All rows are made from the same 13 directions, up to rounding. Whole rows:
In the rows, 128 means zero.
[[109 140 151 175 127 177 125 110 129  70 162  80 143 152 152 119 167 104
  156 140 182 112  98 112 120 137 134  89 167]
 [120 151 123 117  85 105 168 165 146  67 113 101 117 139  41 151  63 137
  143  85 103 159 100 151 119 149 117 117 131]
 [125 133 130 152 102 139 144 126 165 104 138 105 105 144 129 119 117 123
  118 127 137 109 169 132 136 129 157 125 132]
 [150 118 121 126 186 142 116 153 178 208 109 108  77 131 119 133 152 134
  127 142 129 124 124 150 180 151 115 136  88]
 [148 159  90 132 156 122  87 141  57  84 139 100 146 119 132 125 138 119
  177  87 135 137  95 138 185 143 138 135 115]
 [126 149 128 135 106 134 130 107 146  66 112 149 141 139 142 117 135 113
  146 114  93 142  84 148 131 119 150 130 147]
 [118  96 128 134  87 122 120 121  32 138 151  71 168 138 198 141 172 154
  136 123 148 127 184  87 117 125 191 123 157]
 [105 149 136 175 124 162 124 128 137  86 144 138 144 149 110 132 137 116
  146 146 123 153 190 119 118 130 110 117 133]
 [123 146  98 128  92 105 144  85 135  80 102 162 111 115 148 161 162 134
  146  97  84 160 137 142 149 131 155 104 153]
 [119 137 109 133 224 116 109 127 181 154 137 170  76 114 105 101 113  93
   80 153 135  95 177 171 174 129 118 111  68]
 [138 120 149  94 116 146 140 108 155 151 123 128 120 139 147 104 126 145
   94 123 104 102  97 138 133 126 176 148 120]
 [121 164 114  98 139 166 108  90 143 147 124 158 110 132  89 136 128 141
  137 141 153 131 114 102 133 151  76 112 115]
 [ 74 116 111  91  80 112 132  97 104 153 107  89 118 162 120 167 146 160
  150 138 153 159 152  90 113 163 128  77 150]
 [199 190  52 118 107 152  93 112  85  76 104 123  96  97 143 154 156 138
  142  81 137 114  93 144 185 126 195 124 125]
 [128 151 110 144  78 141 148 119 153  87 136 119  92 124  97 144  98 125
  100 137 180 100 177 113  97 120 140  92 146]]

Rows cut short, each followed by the rest of it:
[159 122 129 140 148 141 123 132 108 168 145 150 131 106 154 132 155 150
 115 118  94 129 192 125]
[158 123 142 164 105]
[168 142 130 149 101 131 152 177 169  85 127  74 106 139 104 111  86 126
 138  82 104 115 103 166]
[165 133 168 168 118]
[135  98 180 141 145 175 143 118 131 166 157 123 145 125 170 117 169 135
  83 160 144  94 123 113]
[ 92 113 152 124 142]
[ 79 110 161 109 127 149 120  70 108 151 149 144 166 159 175 105 165 142
 127 148 114 133 148  96]
[119 138 138 125 137]
[124 116 144 108 135  82 152 103 177 127 123 191 120  91 126 110  89 101
 107 133 138 105  63 133]
[ 91 104  70 130 146]
[106  85 143 120 135  81 150 132 107 177 135 109 136 121 148 149 152 150
 151 108 106 158 144 117]
[144 150 106 130 135]
[151 136 122 132 164 103 151 167 122 111 128 167 121  83  76 153 103 123
  94 109  97 139 131 165]
[118 116 112 118 109]
[116 112 150 129 142 173 106 122 185 182 127  90 107 175 151  86 134 117
 111 183 173  86 124 120]
[129 130 145 134 114]
[ 84 165  86  84  46 136 114  75 105 107  84 142 128 154  82 180 124 153
 173 146 166 177 120  69]
[ 79 151  77  74 166]
[170 166  69  86 142 164  84 140 154 152  74  81  62 158 111 123 133 139
 118 124 131 105  86 172]
[202 149 211 127  76]
[126  99 157 117 211 123 123 150  55 150 160 130 167  92 134 128 148 114
  81 146 158 104  74 136]
[ 89 113 125  91 124]
[134 134 106 149 146 130 112 130 133 123 108 129 113 122 140 148 165 112
 146 141 140 140 118 138]
[138 126 123 104 136]
[110 108 132 147 130 103 137 134 162 123 120 107 111 133 140 125 128 100
 134 148 162 117 107 134]
[113 123 115 104 149]
[109 119 116 164 165 116 125 158 103  99 147  69 111 122 118 144 139  92
 115 150 210 102 130 137]
[112 129 138  53 142]
[171 103 130  96  67 104 126 107  63 163 149 123 160  98 202 108 115 163
 128  92 136  93 128  80]
[124 105 154 200 146]
[115 122 166  81  73 152 158  94 125 107 113 139 161 146 135 125 127 150
  95 129 100 126  49 123]
[ 65 116 173 116 163]
[127 120 157 121 150 130 133 121  95 109 156 156 167 102 135 111 117 111
  94 139 150 100  80 121]
[ 76 102 117 117 144]
[109  87 126 123 151  90 137 120  93 151 116 151 132 101 168 157 172 119
  78 160 134 125 142 137]
[ 84 101 161  73 148]
[112 161 109 167 109 148 128 115 162  69 118 150 111 142 109 143 136 109
 136 144 126 146 179 135]
[122 124 129  97 139]
[113 143 104 141 134 154 111 133 148 125 114 131  96 145 100 137 122 112
  82 183 169 109 193 133]
[100 115 154  80 113]
[134 126 131 150 133 135 159 148 154 114 110 103 100 117 104 176 161 126
 131 128 138 145  86 147]
[114 138 121  76 154]
[ 97 116 123 146 134  95 131 121 104  55 138 110 135 123 158 116 129  77
  92 148 182  89 101 149]
[ 86  98 182  59 163]
[128 100 109 156 169  60 130 172 127 130 120 129 114 105 139 130 121  98
 119 125 111 133 167 170]
[148 111 137 127 112]
[102 116 126 102  94 107  86 112  70 122 117 118 191 166 179  88 119 124
 171 132 116 143 106 104]
[122 118 145 170 137]
[ 92 102 162 140  79  86 169 113 150  97 142  89 151 160 166 111 131 140
 195  70  65 165 120 129]
[171 158 132 166 158]
[155 147 155 151 134 168 154 116 104 115 194 161 144  88 114 135 128 154
 104  98 119 113 189 102]
[128 129 109 146 124]
[123 138 151 134 101 168 164 140 151 115 133 109 122 157  91 145 129 162
 111 111  73 151 174 142]
[134 149 169 128 117]
[132 157 114 114 137 165  96  87 118 136 149 132 124 150 154  96 145 149
 138 107 102 117 179 121]
[202 151 169 162  91]
[118 159  90 185 118 122 138 119 187  81 128 158  73 120 100 151 122 105
 126 136 136 135 244 139]
[148 127 114  97 125]
[134 149 134 152 155 186 103 131 100 128 143 139 154 137 122 137 166 136
 142 143 118 150 158 116]
[134 134 117 130 116]
[109 108 129 133  84  60 179 136 183 134 119 150  99 112  95 147  75 132
 130 113 111 147 181 124]
[111 129  74 137 141]
[129 107 126 112  51 102 160  87 215 149  94 127  75 128 163 127 114 126
 114 144 165  92 101 111]
[ 98 112 133 123 171]
[154 129 133 166  93 141 174 118 157  91 139 106  94  98 146 165 161 129
 115 111 157 106 117 128]
[113 122 151  89 177]
[120 105 165 149 157 103 156 120 170 130 148 164 134 105 145 111 128 107
 129 124 111 124 106 137]
[124 119  80 142 141]
[117 137 120  86  86 171  98  62 113 191 135 178 132 144 151 112 124 166
  89 170 146 104 230  64]
[104 118 139 150 111]
[143 101 137 158  95 135 125 126 133 175 116 162 144 122 179 139 159 137
 128 164 112 142 201  97]
[ 94  95 117 164 146]
[138 123 122 113 115 100 131 109 177 143 106 116 102 126 151 118 129 123
 176 105 134 126  48 129]
[164 143  94 150 144]
[135 161  93 134 139 135  76 171 126  93  88 133 141 153  86 109  85  90
 149 159 140 141  97 150]
[115 108 113 140 105]
[114 133 128 144  59 152 141 116 115 127 106 124 149 160 134 176 176 176
 187 111  60 209 193 100]
[136 153 128 143 151]
[131 115 122 166 103 100 163 135 159 104  92 156 113  94 128 189 161 110
 140 144 134 162 105 133]
[ 73 106  86  81 185]
[ 75  77 149 112 150  48 168 121 174 153 104 165 118 129 142 128 128 116
 102 133  60 155 143 170]
[125 125 133 112 126]
[ 66 106 197 156 155 161 142 144 132 113 155  90 182 182 113 113 148 117
 157 151 114 163 102 125]
[101 152  98 109 143]
[115 126 110  98 119  98 115 125  96 134 122 146 140 132 124 116  96 134
 112 126 110 130 169 127]
[128 121 147 142 107]
[128 141  95 115 129 134  93  97  77 121 117 146 137 116 154 142 160 123
 127 147 163 123 121 109]
[113 116 140  96 141]
[100 153 118 109  42  88 153  99  92  15 132 130 162 137 118 122  78 128
 152  73 103 145 107 124]
[109 126 157 124 166]
[ 96 147 122 137 112 135 118 114 125  81 146  96 131 159 118 108 109 114
 148 126 160 119 140 118]
[137 143 135 110 133]
[121 149 124  90  93 128 144  47  90  90 157 181 139 101 157 126 135 151
  93  95 116 105 144 106]
[123 123 168 113 146]
[110 125 194 159 176 151 176 117 147  84 211 104 138 114 118 104 131 115
 118  95 146  94  87 133]
[139 153 105 105 142]
[103 124 171 167 163 167 127 160 128  76 130  88 175 178 136 110 169 105
 155 133  77 163  73 172]
[135 137 167 119 133]
[142 102  94 148  82  49 172 146 164  89  68 124  82  99 158 175 145 108
 113 112 100 141 113 181]
[114  98 189  90 171]
[125 145 113 103  49 137 130  89 215 125  67 143  93 161 128 124 110 127
 148 150 134 131  78 117]
[107 123 120 135 155]
[133 158 127 127 151 149 115 117 114  64 116 196 158 120 122 115 131 104
  93 138  81 133 100 167]
[104  95 166 116 121]
[160  68 159 177  63  97 167 192 178 177 104  87 127 125 157 142 115 131
 152 142 127 139 142 113]
[ 83  99  98 185 167]
[141 116 131 123 122 129 126 155 131 162 140  96 114 123 108 117  84 125
 102 152 198  84 131 106]
[ 96 118 109 131 123]
[132 129 173 134 102 177 154  73 166 117 168 139 129 129 169  98 142 134
  98 129 142  80 121 105]
[114 121 151 136 153]
[154 115 121 146 184 123 102 170  96 161 141 114 134 109 137 121 135 115
 125 137 148 115 138 136]
[145 119 119 144 103]
[127 102 139 105 120  67 177 109  65 128 173 104 136  71 141 164 138 157
 145  57 148 126  88 100]
[136 154  96 106 166]
[128 141 134 122 140 174 102 137 129 154 109 161 149 155 108 123 134 141
 121 159  84 157 161 130]
[120 124 128 152  97]
[159 134 127 134  87 157 123 130 149 119 123  99 115 139 151 106 115 124
 110 139 162  84 111 122]
[114 107 174 146 139]
[147 137 114 168 102 127 133 142 116  98 141 111 127 121 141 140 137 133
 153 101 116 139 184 125]
[154 128 142 146 135]
[102 133 129 125 136 159 128 126 137 141 152  97  99 144  89 127 105 125
  77 171 208  84 175 107]
[ 95 135 134  74 118]
[140 137 142 135 155 164 132 128 139 158 154 102 115 129 114 135 152 151
 156 106 130 133 124 116]
[175 167  96 139 114]
[ 96 125 134 128 137 121 130 102 119 117 136 152 138 122 128 136 139 116
 122 148 150 131 129 113]
[ 97 125 102  90 146]
[191 121 149 200 149 176 133 183 175  99 113 110 120 114 159 123 162  85
  98 162 142  94  70 174]
[ 96  77 173 129 149]
[ 73 103 155 176 157  74 168 163 153  64 148  82 130 138 106 129 116  81
 150 118 138 144 105 164]
[121 141 104  76 154]
[179 132 157 120  91 192 149 155 129 130 115 118 139 122 111 142 124 150
  76 145 132 104  72 128]
[ 59  99 170 132 144]
[ 78 118 155 103 133 122 130 104 115 115 134 143 164 151 125 109 120 121
 123 142 118 138 101 123]
[ 97 131 121 110 136]
[143  95 125 162 110  98 138 144 152 149  98 130 118 105 165 155 155 108
 145 155 154 135 110 120]
[ 90 100  96 121 170]
[172 147  78 123 105  76 105 176 126 104  97 109 112 108 100 119  57 105
 169 101 158 120  73 139]
[143 114  95 169 121]
[ 83  99 124 113 106  98 113 109  92 122 116  94 150 167 186 110 149 122
 128 142 124 129 142 129]
[126 123 200 111 141]
[115  96 124 118  76  74 123  99  87 109 107 132 167 121 208 122 145 113
 152 130 139 130  78 108]
[ 88  96 145 130 185]
[149  82 146 206 118 123 112 189 175 155 100 114 143 150 191 102 142  89
 142 184 115 132 173 143]
[104  76 138 186 138]
[ 71  88 167 107 171  96 136 127 104 155 156 110 158 137 123 110 117 115
 120 147 159 122  94 116]
[ 97 141  89  98 132]
[126 134 126 129 143 129 117 138  92 109 139 102 146 130 125 129 135 125
 153 113 140 135  95 127]
[139 140 123 120 131]
[175 150 124  95 176 219  82 124  85 170 103 146 142 129 143 137 195 151
  84 160 112 118  70 143]
[125 117 193 119 100]
